The groups are shells around one centre, one inside the other: the same stretched ball of 3 dimensions in 8 sizes.
Known rows, each followed by its group:
[-20  -3 -33 -24 -13  38  19   6  11 -58 -33]	k539
[-20   9 -54 -28 -24  39   3 -24  -2 -52 -18]	k96
[ 19   8 -31 -21   5  58  69 -10 -12 -33 -33]	k395
[ 39 -17 -10 -10  -7  50  54   7  35 -62 -51]	k490
[ -1  21 -73 -30 -30  45   2 -59 -15 -41  -4]	k490
[-13 -31  28 -11  25  44  84  87  34 -65 -76]	k96
[ 38 -21   7  -8   9  55  81  31  33 -57 -63]	k801
[-19 -33  23 -12  16  39  66  84  41 -72 -74]	k720
[ -2  25 -65 -31 -13  53  31 -47 -31 -28  -8]	k932
[ -6  14 -65 -28 -29  42   0 -45  -6 -48 -11]	k487
[  5 -22  24 -11  31  54 103  73  20 -51 -73]	k395
[ 45   0 -44 -17 -27  51  25 -45  19 -54 -26]	k487
[ -8 -22  19 -13  26  49  89  73  21 -56 -70]	k932
[ 26  -9 -40 -17 -34  40   1 -31  35 -70 -30]	k96
[-18  19 -49 -30   0  52  46 -15 -30 -29 -20]	k487
[ 53  13 -76 -21 -50  49 -10 -94  12 -52  -4]	k720
[ 32  15 -54 -22 -16  57  41 -50 -11 -34 -18]	k801
[-45  18 -35 -32  16  50  62  19 -39 -25 -28]	k720
[  4  24 -74 -30 -28  48   8 -64 -21 -36  -3]	k490
[  5  28 -82 -32 -33  48   0 -75 -24 -35   3]	k932
[-31  18 -42 -31   7  50  52   1 -33 -29 -24]	k539
[ -2  -3 -44 -22 -29  37   0 -21  20 -64 -26]	k801
[ 20 -30  29  -7  25  53  99  72  37 -61 -78]	k395
[ -3 -32  27 -10  23  46  84  81  37 -66 -76]	k539

New rows. What belongs after each?
[-37  -1  -6 -24  27  50  82  56 -15 -37 -50]	k801
[ 18  -3 -14 -17   9  56  75  13   2 -41 -46]	k539
[ 48  -9 -42 -14 -38  43   4 -45  41 -70 -30]	k801
[-43  -1  -2 -25  31  50  86  64 -18 -36 -52]	k720
[  21   27  -96  -31  -53   44  -27 -104  -11  -44   11]	k720
[ 16   2 -19 -18  11  58  79   9  -6 -36 -43]	k395
[ 46 -27  -8  -7 -20  44  32   4  58 -78 -54]	k801
[ 25  14 -69 -24 -36  47   1 -67   1 -48  -8]	k490
[-11 -16   8 -16  22  49  81  60  12 -52 -61]	k490
[ 59 -29   0  -4 -14  48  48   8  60 -75 -60]	k720
[-40  -7 -10 -24  12  41  54  50   2 -52 -48]	k96
[ 60 -22  -4  -6  -8  53  60   4  45 -65 -56]	k720
[-15 -28  13 -14   9  39  56  66  38 -71 -66]	k801
[-35  -4 -17 -24   7  42  48  37   0 -51 -43]	k932
[ 23 -29  -3  -9 -14  39  32  23  55 -79 -57]	k801
[ 33  10 -69 -23 -44  45  -9 -74  11 -55  -9]	k539
[-17  -7 -31 -22 -16  37  15   6  18 -64 -35]	k801
[-16  25 -65 -32 -14  49  25 -39 -32 -30  -9]	k487
[ -6 -30  10 -12   3  38  50  58  44 -74 -65]	k801
[-41  28 -67 -37 -10  46  20 -29 -41 -28  -6]	k395
[ 35  10 -60 -21 -33  49  10 -61   7 -49 -15]	k490
[-37   6 -19 -27  20  50  71  37 -22 -34 -40]	k96
[-15  20 -75 -32 -34  40 -11 -56 -14 -45  -2]	k801
[ 33   9 -47 -20 -16  55  40 -41  -2 -41 -24]	k932
[-21   6 -46 -27 -17  40  14 -11  -1 -52 -24]	k932
[ 11  32 -83 -32 -27  53  15 -78 -34 -26   4]	k801
[ 24  -7  -8 -14  12  57  81  19   8 -44 -51]	k801
[-10 -26   6 -14   3  39  48  54  38 -71 -62]	k96
[ 19   7 -30 -20   5  58  69  -8 -11 -33 -34]	k395
[  4 -28  20 -10  17  47  79  68  36 -64 -72]	k487
[-21  28 -81 -35 -30  43  -5 -60 -29 -36   3]	k801
[-45   5 -23 -28  14  45  56  35 -18 -39 -38]	k96
[-13  -1 -12 -21  17  52  74  33  -7 -40 -46]	k490
[ 37  10 -42 -19  -9  58  53 -36  -6 -36 -26]	k720
[ 19  -8 -39 -18 -31  40   4 -25  32 -68 -31]	k539
[ 21 -27  17  -8  15  51  83  55  36 -62 -70]	k932
[-42  -1  -7 -25  26  48  77  56 -15 -39 -49]	k801
[ 52   2 -58 -17 -43  47   0 -69  26 -60 -18]	k801
[ 49 -13 -27 -12 -25  48  28 -24  39 -66 -39]	k932
[ 25 -21 -11 -12 -14  43  35  11  43 -71 -51]	k490
[-26  -4 -25 -24  -3  41  34  21   6 -55 -38]	k487
[-13 -10 -23 -21 -12  38  23  15  22 -64 -40]	k539
[ 24 -44  33  -3  10  43  73  74  65 -81 -83]	k720
[-24  28 -68 -34 -12  49  23 -40 -38 -27  -6]	k539
[ 23 -42  34  -3  14  45  80  76  60 -77 -83]	k395
[ -6 -32  34 -10  31  48  98  92  32 -61 -81]	k801
[-26 -13  -4 -20  11  42  57  51  12 -56 -53]	k487
[  3 -40  32  -6  16  42  74  83  54 -77 -81]	k395
[ 53 -33   4  -4 -15  45  44  15  65 -80 -62]	k720
[-10  -5 -34 -22 -18  38  16  -1  17 -61 -33]	k932
[ 50 -23   6  -6   3  55  76  23  40 -61 -63]	k720
